The same things were measured in two ways. Each way mixes the same 12 hidden numbers, adds some noise and spreads widely along 8 directions of its own, which tell nothing about the thing.
(in the rows, 128 means zero)
Some things both ways: the first way, then the second way.
131,141,122,128,114,122,151,125,139,153,141,117,107,141,121,119,141,134,102,99,123,182,134,112,154,111
169,163,104,140,97,109,115,103,143,126,140,136,103,139,129,130,149,121,145,135,140,171,111,126,139

89,87,121,97,136,96,106,140,114,142,128,109,101,118,83,122,149,132,134,138,115,173,125,106,140,132
146,126,117,116,123,124,135,120,140,123,149,163,97,136,139,142,130,159,174,140,142,130,146,111,144

120,96,110,129,136,108,124,138,127,164,129,136,124,136,113,153,137,143,137,128,114,150,129,126,125,122
117,160,110,74,131,146,162,127,156,71,87,168,109,103,123,118,128,178,160,92,124,106,99,106,130

98,145,156,114,146,131,97,115,108,186,109,128,141,128,106,108,112,157,140,125,105,146,96,113,126,130
147,141,121,112,126,145,134,140,157,109,94,141,129,129,96,154,136,148,111,130,149,123,99,83,117

156,149,107,123,128,113,144,145,135,132,140,118,146,120,127,114,144,99,126,119,142,109,109,143,88,158
172,109,116,144,109,141,127,117,133,145,122,141,104,183,129,153,156,133,105,149,150,156,156,100,112

94,141,165,115,133,101,122,81,144,166,119,135,105,129,128,117,128,135,126,127,150,146,130,129,138,142
84,175,133,137,107,110,121,119,143,108,86,147,152,132,143,114,153,109,104,115,107,116,111,128,127

180,160,121,202,145,154,160,135,127,112,132,100,152,123,128,124,122,121,144,127,144,94,141,137,113,158
118,173,137,143,147,106,110,151,146,115,169,92,145,84,160,138,88,101,158,126,124,102,112,138,135

200,124,95,156,125,108,155,129,124,131,132,100,129,101,141,132,142,112,121,122,128,107,113,114,140,149
121,109,117,97,120,150,148,95,125,101,136,140,126,121,152,107,124,152,141,99,136,126,136,132,101

95,160,97,65,138,104,81,169,122,138,114,135,128,103,128,123,92,113,153,111,119,100,74,121,95,126
126,131,143,108,88,128,110,149,143,142,122,141,117,161,144,156,119,103,149,137,116,144,134,105,151

117,138,144,140,133,129,136,128,120,120,130,98,147,124,109,102,121,130,129,149,118,141,132,113,107,171
133,91,149,134,174,121,131,117,138,125,137,116,149,94,132,140,105,122,106,132,138,95,131,92,115

127,150,133,156,121,143,139,136,115,175,113,111,126,140,139,91,114,151,144,115,130,126,97,145,90,119
144,58,143,137,109,157,142,132,117,145,138,135,110,135,180,125,137,144,114,112,126,122,152,114,181

81,184,117,133,118,114,134,106,145,146,132,125,107,127,176,112,90,146,124,114,133,173,118,105,147,133
155,119,116,103,135,129,116,110,147,124,132,150,121,109,115,121,106,121,147,102,115,150,97,97,145

142,148,115,134,143,129,128,143,123,157,127,117,156,122,131,105,138,131,165,130,157,97,98,154,71,165
102,152,123,138,78,171,120,127,123,131,103,161,133,158,157,89,156,120,104,106,114,136,141,126,121

158,142,117,111,107,101,116,126,147,113,120,94,114,83,81,137,169,127,106,127,83,151,126,93,167,106
116,133,120,128,120,92,147,143,110,143,108,136,136,101,137,147,127,129,168,165,126,114,170,132,137

108,126,128,115,150,108,105,94,118,158,108,106,107,131,114,131,145,153,144,136,105,176,116,74,183,121
149,155,105,131,117,125,130,122,121,122,136,135,112,125,78,148,123,142,142,161,155,148,136,126,87

102,97,81,86,111,66,125,141,107,140,133,138,147,129,125,149,164,125,133,138,117,148,110,139,116,113
131,165,106,163,95,136,119,140,105,159,127,167,116,138,153,115,155,115,130,138,136,163,131,118,175

90,89,117,119,146,91,135,104,98,144,170,103,106,152,132,130,118,157,169,127,185,186,157,99,154,155
139,160,126,121,87,145,122,119,152,126,149,159,102,140,117,119,146,141,140,148,141,160,135,104,109

124,202,111,140,153,138,123,104,147,159,97,128,107,130,139,112,89,111,82,109,100,126,82,90,134,135
174,144,116,150,114,106,84,102,155,113,138,124,120,166,104,151,121,113,116,134,145,150,124,128,112

124,100,127,144,107,106,152,137,89,161,121,136,140,122,169,138,136,139,152,117,131,115,114,164,104,119
146,146,133,165,103,112,121,103,108,136,152,112,121,137,100,148,133,108,138,160,155,145,134,143,109

155,163,157,151,122,131,135,143,148,145,110,113,154,130,126,100,137,141,153,131,133,104,119,163,67,150
96,145,168,131,138,112,144,144,150,131,144,119,141,112,147,160,125,123,141,142,119,92,118,115,141

128,109,140,117,113,103,125,145,169,143,131,146,131,112,104,140,157,138,132,149,136,152,157,148,144,143
124,114,142,120,124,149,135,122,115,116,124,97,129,125,128,149,99,96,123,138,137,113,131,119,105

85,84,68,105,137,86,134,124,80,144,128,110,89,157,130,132,115,128,109,123,126,188,115,79,171,105
136,148,99,153,126,114,107,143,112,118,94,104,145,149,122,173,135,119,83,154,167,115,103,109,94

121,126,143,153,138,94,134,67,127,147,143,111,110,132,143,120,111,141,141,150,157,147,138,95,170,156
119,132,126,167,113,121,129,132,78,157,147,129,134,93,130,108,131,132,132,137,154,139,144,134,141

151,106,115,118,116,75,128,100,154,148,138,136,127,100,110,144,156,114,106,147,134,124,130,129,159,143
139,138,135,162,116,144,132,141,115,157,164,145,124,131,187,127,140,117,153,128,151,138,139,117,186

153,151,64,96,142,102,133,144,142,117,121,131,139,144,160,153,104,103,123,127,123,120,104,83,137,141
121,108,139,109,113,120,152,136,130,129,133,132,120,97,147,128,126,151,153,125,123,124,143,123,148

163,132,96,139,105,100,143,147,126,134,96,113,130,108,128,139,166,127,108,124,87,124,103,140,109,105
145,104,119,120,145,153,131,135,146,117,121,160,114,153,151,149,133,139,117,100,127,126,108,91,149

141,136,107,111,128,124,140,172,102,121,117,121,149,120,136,129,139,116,136,115,122,128,114,130,115,137
148,62,124,101,128,129,140,118,134,118,164,137,101,105,159,130,111,155,162,122,125,131,141,118,146

127,165,177,98,162,143,90,154,152,151,111,129,147,131,74,114,118,127,160,105,136,97,123,148,70,154
54,165,160,117,107,119,131,147,139,96,134,132,131,92,183,108,126,104,144,105,94,110,90,133,153

144,117,120,144,106,89,140,104,120,176,135,164,137,83,164,146,171,118,143,135,146,100,104,170,149,123
152,136,103,123,140,137,143,154,103,149,70,122,131,149,131,167,123,133,128,135,148,106,149,95,119

146,109,154,121,139,115,109,132,130,148,101,116,138,112,102,112,139,132,138,168,94,134,110,99,138,162
121,141,117,123,133,131,153,129,113,118,106,151,139,102,92,127,139,182,138,111,156,113,109,113,111

172,139,92,129,109,104,148,128,141,150,110,129,129,129,156,149,153,126,120,123,108,121,102,122,121,108
103,116,153,128,93,132,138,96,120,128,107,124,133,144,149,111,136,112,105,128,112,119,171,141,117

144,99,161,127,130,116,131,121,75,126,111,91,135,130,116,130,141,147,159,129,101,146,134,92,160,117
170,145,126,137,88,116,123,129,169,135,146,159,99,137,94,139,160,161,134,142,143,177,126,110,143

111,181,108,120,114,128,118,132,160,201,120,159,134,145,144,117,100,143,120,113,105,122,75,139,74,99
148,168,160,147,112,112,120,135,140,159,115,110,130,146,123,162,123,100,134,148,143,120,134,105,161

Other things, the second way, with their names:
J730: 96,119,139,141,119,84,166,152,121,118,124,120,132,96,172,156,152,153,166,159,129,86,156,149,149
J459: 91,152,159,139,124,117,116,127,114,138,108,132,141,111,153,100,112,98,113,110,118,112,138,108,146
J915: 123,129,156,142,116,102,128,101,132,122,128,91,140,123,111,146,116,104,103,143,128,119,139,144,112
J124: 151,123,135,117,126,99,92,109,143,106,187,80,140,95,152,138,71,90,156,95,139,151,80,144,140
J512: 120,149,103,149,113,132,117,132,122,111,96,136,140,129,110,133,142,110,94,135,126,133,105,127,106
J841: 144,119,93,144,133,136,142,110,106,105,139,129,118,109,117,132,137,143,117,131,149,139,106,136,108
J525: 174,167,140,111,136,148,102,121,210,122,171,164,95,150,142,127,119,131,165,113,123,144,119,74,141
J474: 182,119,96,139,104,113,117,113,118,133,116,136,104,149,83,151,135,147,111,150,162,170,145,119,111
J858: 113,158,131,155,100,122,100,135,137,137,127,146,123,146,169,116,143,95,125,114,98,137,113,128,165
J239: 113,156,123,127,125,118,108,141,146,104,88,133,150,109,115,114,120,109,91,103,113,137,102,114,117
J828: 111,157,128,121,123,121,143,117,147,108,92,139,141,108,157,107,144,135,115,94,112,117,108,123,150
J531: 76,115,150,128,131,150,118,142,112,134,85,143,148,115,174,88,112,87,72,84,80,110,137,109,153
J404: 77,123,138,134,132,84,145,127,86,114,115,98,148,54,134,121,113,110,139,158,127,91,138,138,99
J712: 126,131,162,132,130,144,119,145,155,150,105,139,117,159,181,122,124,112,91,96,94,117,153,86,168
J830: 135,80,119,134,135,98,137,140,77,148,147,118,118,77,136,149,106,117,163,144,136,138,113,121,162
J397: 123,117,107,118,84,113,115,142,102,114,94,112,119,120,117,137,120,135,113,151,139,127,143,133,111
J680: 151,86,144,155,129,137,124,120,110,136,184,100,97,119,147,141,105,94,125,145,134,146,126,121,140
J928: 104,142,137,188,132,85,118,116,72,145,160,109,149,87,125,123,123,101,148,147,147,118,125,155,120
J300: 166,108,118,126,153,116,127,113,126,138,152,103,125,115,131,156,98,123,145,146,152,125,147,111,104
J515: 105,126,138,99,136,105,148,112,143,95,98,132,129,104,103,137,114,149,147,149,121,84,159,118,78
J272: 149,182,122,163,151,124,141,150,127,150,119,117,122,129,121,165,133,89,124,150,130,140,110,107,142
J882: 159,100,124,108,107,152,153,79,126,132,163,148,95,122,180,90,126,153,162,98,133,148,162,133,170
J803: 130,128,144,142,102,114,133,114,108,150,133,120,117,131,120,138,124,108,139,161,129,135,171,137,128
J411: 117,161,141,154,121,104,127,122,105,147,119,89,147,126,157,143,114,93,126,131,129,108,129,144,147
J321: 106,90,140,107,92,163,148,113,123,118,119,127,126,129,170,111,131,120,110,123,114,120,151,131,128
J598: 145,88,112,124,132,160,141,139,119,137,120,158,114,138,147,147,134,128,129,144,132,129,139,87,135
J276: 141,128,130,88,91,137,145,110,175,110,91,163,120,129,122,115,141,167,127,109,117,135,152,117,154
J372: 150,92,113,128,112,144,137,105,122,121,133,151,103,116,146,106,126,146,112,102,120,152,135,133,174
J168: 159,120,102,173,120,132,106,132,103,138,121,166,85,153,105,132,148,137,115,150,138,141,132,103,132
J564: 192,150,98,153,116,143,111,144,139,144,132,147,98,151,101,138,138,154,113,136,162,167,136,97,133
J761: 163,166,95,152,173,126,132,148,109,125,125,128,139,111,113,158,121,154,167,129,187,101,104,97,112
J329: 123,153,103,98,123,137,130,125,135,90,116,136,129,112,118,122,107,142,149,102,127,129,117,137,97
J789: 158,106,138,131,116,178,123,125,142,135,162,152,99,135,166,99,130,136,117,83,130,159,114,94,169
J280: 134,160,134,143,99,129,111,74,164,108,113,136,128,173,130,115,149,105,100,126,120,133,150,136,99
J398: 144,116,131,140,94,150,111,131,114,144,141,138,93,162,120,138,118,123,97,139,137,164,147,114,135
J768: 122,81,104,142,105,156,142,158,88,130,148,165,105,113,169,116,152,178,138,125,149,128,127,120,159
J30: 137,169,138,137,129,130,88,115,161,110,137,107,147,154,95,149,104,79,98,116,128,150,89,119,77
J502: 120,156,109,112,73,145,123,132,152,111,69,161,119,150,134,106,161,137,97,108,104,147,115,115,140
J604: 151,140,143,124,120,154,131,133,166,147,146,164,107,146,140,134,145,122,131,101,110,162,88,82,173
J95: 160,105,118,141,131,132,133,115,91,148,130,104,120,129,127,139,108,120,130,147,152,124,170,122,109
J929: 109,116,117,97,145,150,154,126,140,83,78,144,127,119,126,131,123,144,102,110,117,97,127,109,101
J477: 119,147,122,75,120,147,151,157,148,122,97,156,119,87,153,109,105,150,159,101,106,118,137,99,170
J540: 155,149,116,118,97,128,114,139,163,128,125,169,100,155,128,137,146,157,126,119,133,162,112,95,160
J641: 133,146,143,149,93,114,142,130,112,172,137,117,114,136,141,155,142,110,142,174,132,137,157,126,157
J711: 158,115,112,138,149,120,152,134,83,152,124,107,123,126,135,170,119,141,142,139,174,121,131,109,131
J909: 109,118,144,129,104,116,131,147,121,140,86,134,140,122,142,125,139,132,121,124,121,108,154,110,134
J617: 106,108,142,136,116,127,143,93,92,126,128,109,133,114,143,117,115,112,124,154,136,100,181,140,94
J581: 112,135,154,140,87,114,119,109,133,132,116,116,129,142,149,127,128,111,98,149,126,115,171,137,143
J742: 140,112,120,117,103,141,133,117,123,132,89,148,107,139,147,99,148,140,100,87,113,146,120,103,152
J687: 117,124,152,148,153,113,136,129,85,140,162,94,124,103,143,149,102,109,143,141,155,109,120,113,118
J302: 137,145,82,136,152,144,178,139,99,110,117,139,125,101,141,143,150,152,135,101,151,147,81,132,140
J178: 85,119,124,136,106,109,168,127,75,135,90,116,135,100,133,135,139,128,104,156,123,118,159,155,125
J254: 166,165,126,144,145,134,136,139,136,129,149,119,89,147,129,174,131,106,139,133,141,157,76,97,139
J501: 132,146,134,138,157,99,125,173,128,148,141,107,122,118,131,183,116,113,152,158,138,119,109,89,107
J424: 134,158,141,130,113,141,96,129,148,140,140,146,131,102,151,73,113,100,132,74,103,155,101,103,171
J719: 149,165,139,144,130,108,147,136,139,136,135,118,130,110,128,146,142,135,167,127,148,132,118,119,141
J619: 151,146,107,138,84,121,117,120,125,128,126,134,117,134,109,135,138,145,126,163,158,144,152,132,124
J184: 136,150,124,151,112,114,108,108,113,121,145,111,136,122,116,132,115,110,126,126,151,142,109,141,121
J875: 144,148,112,171,155,100,147,150,96,134,134,112,118,116,121,184,136,127,158,169,164,115,112,122,124
J253: 130,130,122,144,110,103,137,136,126,113,137,124,117,91,119,133,134,142,129,139,133,141,116,141,145
J918: 93,111,126,111,134,136,145,142,112,95,68,134,137,103,95,130,114,131,94,114,109,105,121,121,97
J579: 130,95,156,131,137,129,137,108,128,130,175,110,137,88,138,121,106,108,141,118,132,136,119,123,129
J834: 142,150,131,164,101,112,104,136,130,147,124,130,132,137,126,133,144,111,106,129,134,148,111,115,154
J179: 160,138,96,144,112,133,121,136,99,125,133,124,120,125,81,148,128,140,127,130,174,163,94,124,101
J518: 161,149,97,150,84,142,113,129,129,131,117,155,106,161,138,119,164,130,124,113,136,172,114,124,151
J713: 123,127,105,93,122,141,144,106,127,86,128,157,122,109,122,106,118,163,161,88,140,139,113,132,103
J384: 114,121,148,77,107,136,136,135,173,113,136,125,120,110,183,127,103,128,154,112,97,114,135,118,160
J654: 96,124,152,136,115,106,118,122,109,119,121,85,154,114,131,137,103,100,111,141,136,99,147,141,91
J102: 134,124,131,138,84,146,129,124,119,147,115,127,134,139,112,130,142,106,103,154,133,153,153,121,106
J153: 154,187,100,158,128,133,97,146,131,132,120,128,130,139,104,140,133,111,98,137,152,151,96,96,104
J131: 99,161,133,154,77,106,110,130,132,125,89,141,135,128,146,95,155,106,102,126,102,133,144,143,148
J547: 133,98,140,114,151,141,128,104,133,114,134,137,121,116,151,112,110,129,122,83,119,119,103,96,139
J48: 137,145,121,133,128,130,109,133,104,132,188,95,128,93,139,145,87,88,155,144,158,149,79,118,125
J999: 144,92,107,110,123,124,149,129,111,129,78,140,116,127,120,138,125,145,111,127,128,133,159,114,131
J40: 112,85,118,120,141,119,159,149,104,121,87,124,124,121,153,162,135,141,125,144,122,89,139,113,120
J498: 148,169,158,130,119,121,135,138,177,140,107,97,133,172,115,190,138,100,109,145,129,124,125,101,112
J957: 143,161,119,150,97,139,127,118,90,153,92,130,127,130,91,108,136,122,116,139,152,140,154,114,109
J452: 117,137,134,109,114,119,144,145,160,98,111,147,118,114,125,135,137,155,143,101,111,128,102,124,144
J809: 163,160,123,157,95,142,105,128,149,137,111,157,118,148,119,107,155,137,119,105,132,143,119,110,164
J86: 144,123,112,154,166,117,156,118,72,138,126,122,125,118,104,159,124,140,147,151,176,112,143,115,93
J374: 152,117,117,99,120,153,123,137,165,102,96,163,111,155,129,133,136,159,115,94,131,137,115,84,129
J110: 98,141,133,117,90,147,137,137,114,133,106,161,139,131,148,107,140,139,142,101,128,127,135,125,140
J947: 160,156,95,150,133,82,107,126,135,111,122,126,131,110,93,157,131,134,144,158,154,130,109,126,111
J588: 123,114,110,127,121,135,167,129,86,128,109,148,110,115,129,134,133,153,144,133,138,127,155,137,138
J39: 154,107,143,133,159,99,138,136,109,164,143,114,121,121,118,167,107,130,162,134,139,127,142,102,124
J449: 128,127,115,120,134,124,133,107,125,107,140,156,123,105,119,112,114,138,138,102,128,151,126,136,126
J908: 152,161,100,134,130,115,106,115,120,116,142,117,132,125,86,147,113,117,128,133,161,157,95,123,78
J9: 132,109,142,125,100,129,127,110,141,131,157,150,113,121,172,106,130,129,143,118,121,145,146,125,174
J146: 127,129,125,159,102,128,89,126,96,148,124,126,138,139,126,114,120,105,92,122,141,141,133,121,125
J227: 162,127,113,157,117,125,119,138,126,124,154,118,113,151,102,179,143,124,123,161,168,156,98,114,98
J298: 113,120,109,137,106,130,143,137,62,148,60,137,132,138,93,129,147,132,99,110,130,142,121,122,105
J607: 129,197,103,132,118,112,122,122,132,135,97,147,150,118,105,114,139,130,114,102,133,159,105,125,125
J344: 124,124,157,162,122,109,121,130,118,149,174,116,109,128,141,148,124,108,145,179,136,118,161,119,114
J338: 119,147,129,151,129,101,128,108,119,113,99,118,141,133,85,152,140,116,103,151,142,118,124,126,75
J192: 102,77,157,111,142,129,147,134,118,133,132,112,151,94,132,154,95,117,109,156,128,95,152,104,116
J453: 118,94,133,122,135,125,131,125,137,106,120,106,146,144,166,168,118,110,110,133,135,100,127,120,116
J764: 125,103,113,110,125,146,145,129,110,111,89,146,98,120,154,109,121,136,103,101,108,127,138,112,152
J817: 111,162,152,146,138,131,133,129,123,123,148,80,148,103,165,130,111,91,134,126,141,100,112,124,112
J650: 102,158,131,117,119,111,126,145,149,97,91,120,153,108,121,133,134,130,123,110,118,107,92,125,103
J663: 119,117,129,104,124,131,153,146,124,114,145,104,118,129,157,181,115,134,151,149,146,112,115,121,120

Some of these things the first way, each followed by its name:
111,197,81,144,162,127,120,114,158,163,121,131,117,156,146,133,85,119,110,101,107,129,86,100,107,124  J764
164,140,143,169,109,102,166,116,153,120,127,124,133,105,148,135,142,122,109,138,139,120,154,148,123,164  J928
96,138,155,116,125,119,134,110,125,154,118,139,125,127,105,124,152,136,101,128,124,178,143,125,158,128  J947
138,135,135,129,160,123,111,144,88,155,107,110,155,116,102,102,129,130,147,123,132,107,95,139,96,161  J768
135,203,114,82,162,121,106,97,136,173,96,149,131,129,158,150,141,120,147,89,131,108,76,103,137,118  J501
128,141,143,109,136,114,118,110,203,153,124,121,117,153,85,101,150,108,112,144,135,148,134,125,139,151  J302
156,167,141,148,136,129,129,112,157,153,118,117,114,106,114,110,125,120,101,113,121,131,118,117,155,147  J518
112,108,162,126,127,132,123,134,133,150,150,101,109,126,84,96,134,141,165,130,164,136,144,140,98,146  J713
101,91,112,127,124,105,130,125,95,170,148,138,138,126,149,139,128,145,165,142,127,145,112,120,128,131  J957
176,147,160,116,111,129,129,138,135,131,101,137,131,95,119,133,136,106,111,119,102,110,123,115,183,111  J124
119,190,97,82,136,119,115,130,201,130,124,129,100,141,142,115,110,100,127,133,129,135,100,84,115,145  J39
134,113,146,158,139,107,126,99,49,156,112,119,112,98,148,148,117,147,148,103,118,130,115,103,199,102  J397
133,152,59,103,140,115,135,160,146,103,103,121,134,156,163,148,113,109,134,139,118,124,107,92,108,136  J30
106,151,146,61,141,126,101,152,156,147,127,151,146,130,95,113,129,110,146,143,144,118,114,127,88,159  J909
136,149,131,172,116,97,149,95,174,116,149,81,87,149,128,101,107,139,121,134,149,170,160,106,151,138  J178
152,151,142,146,127,116,141,106,150,121,138,131,139,105,143,146,127,128,135,144,132,130,149,104,167,159  J424
121,111,95,133,127,110,145,123,162,160,161,144,127,131,102,127,143,119,104,154,159,149,140,135,114,162  J761
122,103,152,110,125,73,121,116,161,119,128,151,130,97,132,149,153,111,136,168,137,140,156,126,182,170  J803
129,140,80,86,118,97,128,140,141,148,106,131,111,134,122,131,135,109,91,115,118,136,97,117,126,107  J453
163,171,139,104,132,133,129,112,168,178,122,166,154,129,140,138,136,106,127,116,135,85,99,138,112,143  J719
136,137,98,117,127,99,136,108,129,182,118,153,138,131,149,150,158,134,123,121,123,135,97,131,127,120  J617
120,165,93,136,128,111,135,148,202,132,154,124,127,158,115,107,111,114,122,138,157,130,131,149,57,160  J588
101,120,85,115,139,93,127,130,131,156,151,144,117,135,164,114,85,88,131,133,154,109,89,124,117,161  J711
132,139,104,129,154,99,124,112,136,162,102,147,116,130,179,164,118,112,128,99,108,121,99,111,167,126  J254
116,153,124,132,148,128,125,87,124,171,113,105,83,143,133,119,99,135,122,90,144,131,107,100,142,118  J730
132,147,138,117,113,124,146,136,140,137,133,128,153,139,150,120,126,135,153,128,153,119,132,143,96,146  J579
100,144,144,75,145,99,124,115,158,138,144,167,147,139,119,149,137,113,124,127,166,148,155,128,139,169  J404
143,142,156,195,115,100,146,87,155,131,148,88,92,138,115,115,130,162,146,134,156,156,167,128,137,121  J398
143,156,145,107,130,113,114,74,139,193,98,146,108,114,115,149,158,143,114,111,109,134,102,105,166,94  J374
128,143,138,169,112,101,161,105,161,137,134,138,133,148,151,124,129,127,113,146,145,145,152,149,133,143  J372
100,119,153,149,143,116,126,109,98,146,132,104,103,122,138,110,99,144,152,120,145,154,133,108,166,146  J502
122,146,129,121,134,132,128,122,144,177,103,128,120,135,113,113,153,130,111,123,104,148,100,123,111,130  J280
96,135,155,119,134,123,118,163,144,116,130,99,131,133,131,82,105,132,172,144,140,147,132,128,98,182  J604
143,145,109,115,108,119,141,149,152,131,141,106,129,143,92,115,138,133,111,120,118,157,131,119,99,117  J9
110,120,88,132,132,99,140,123,158,135,134,117,91,141,128,139,122,119,101,120,133,163,139,111,143,135  J875
137,147,116,137,160,154,133,143,154,162,151,124,141,152,116,106,100,116,148,121,164,110,119,132,88,176  J817
136,149,86,126,129,108,138,146,164,147,142,136,146,129,128,121,131,97,114,133,129,104,99,149,59,164  J86
140,146,109,119,130,121,123,146,153,138,106,120,127,133,108,118,120,119,101,137,89,142,107,100,128,130  J184
120,116,88,109,132,113,130,171,109,119,133,128,161,145,137,129,98,107,141,148,111,115,104,113,92,146  J276
163,190,111,88,128,111,127,154,188,119,132,146,185,128,124,123,140,105,124,143,143,111,121,137,97,179  J102
142,93,125,129,115,106,150,145,102,125,122,99,119,131,118,132,151,137,137,116,135,148,146,132,135,119  J227
115,104,112,119,126,120,138,170,107,134,115,121,133,129,141,125,130,123,142,132,105,139,112,126,102,140  J547
152,151,79,163,140,107,145,115,99,141,136,111,138,132,146,131,92,129,108,117,119,128,101,98,138,133  J619
122,90,151,151,135,123,142,145,111,114,145,96,127,127,116,104,112,110,143,144,134,134,146,121,128,174  J828
113,181,109,134,138,90,135,84,176,131,151,150,115,130,167,131,86,96,109,133,164,117,125,115,144,162  J999
143,137,98,126,147,128,124,144,120,155,85,149,156,115,147,147,121,118,108,145,70,118,83,98,135,145  J809
172,125,98,177,124,104,165,115,134,120,146,119,123,115,159,154,134,124,139,130,161,115,149,130,152,143  J329
134,143,111,116,135,126,134,169,148,113,117,108,139,138,111,116,122,109,115,130,104,130,118,117,77,158  J338
115,95,143,113,133,120,123,140,98,119,114,104,120,122,95,138,143,129,141,131,103,148,139,102,148,122  J131
138,115,122,144,137,91,140,100,120,133,132,131,117,121,168,143,100,120,134,138,154,124,136,105,182,155  J179
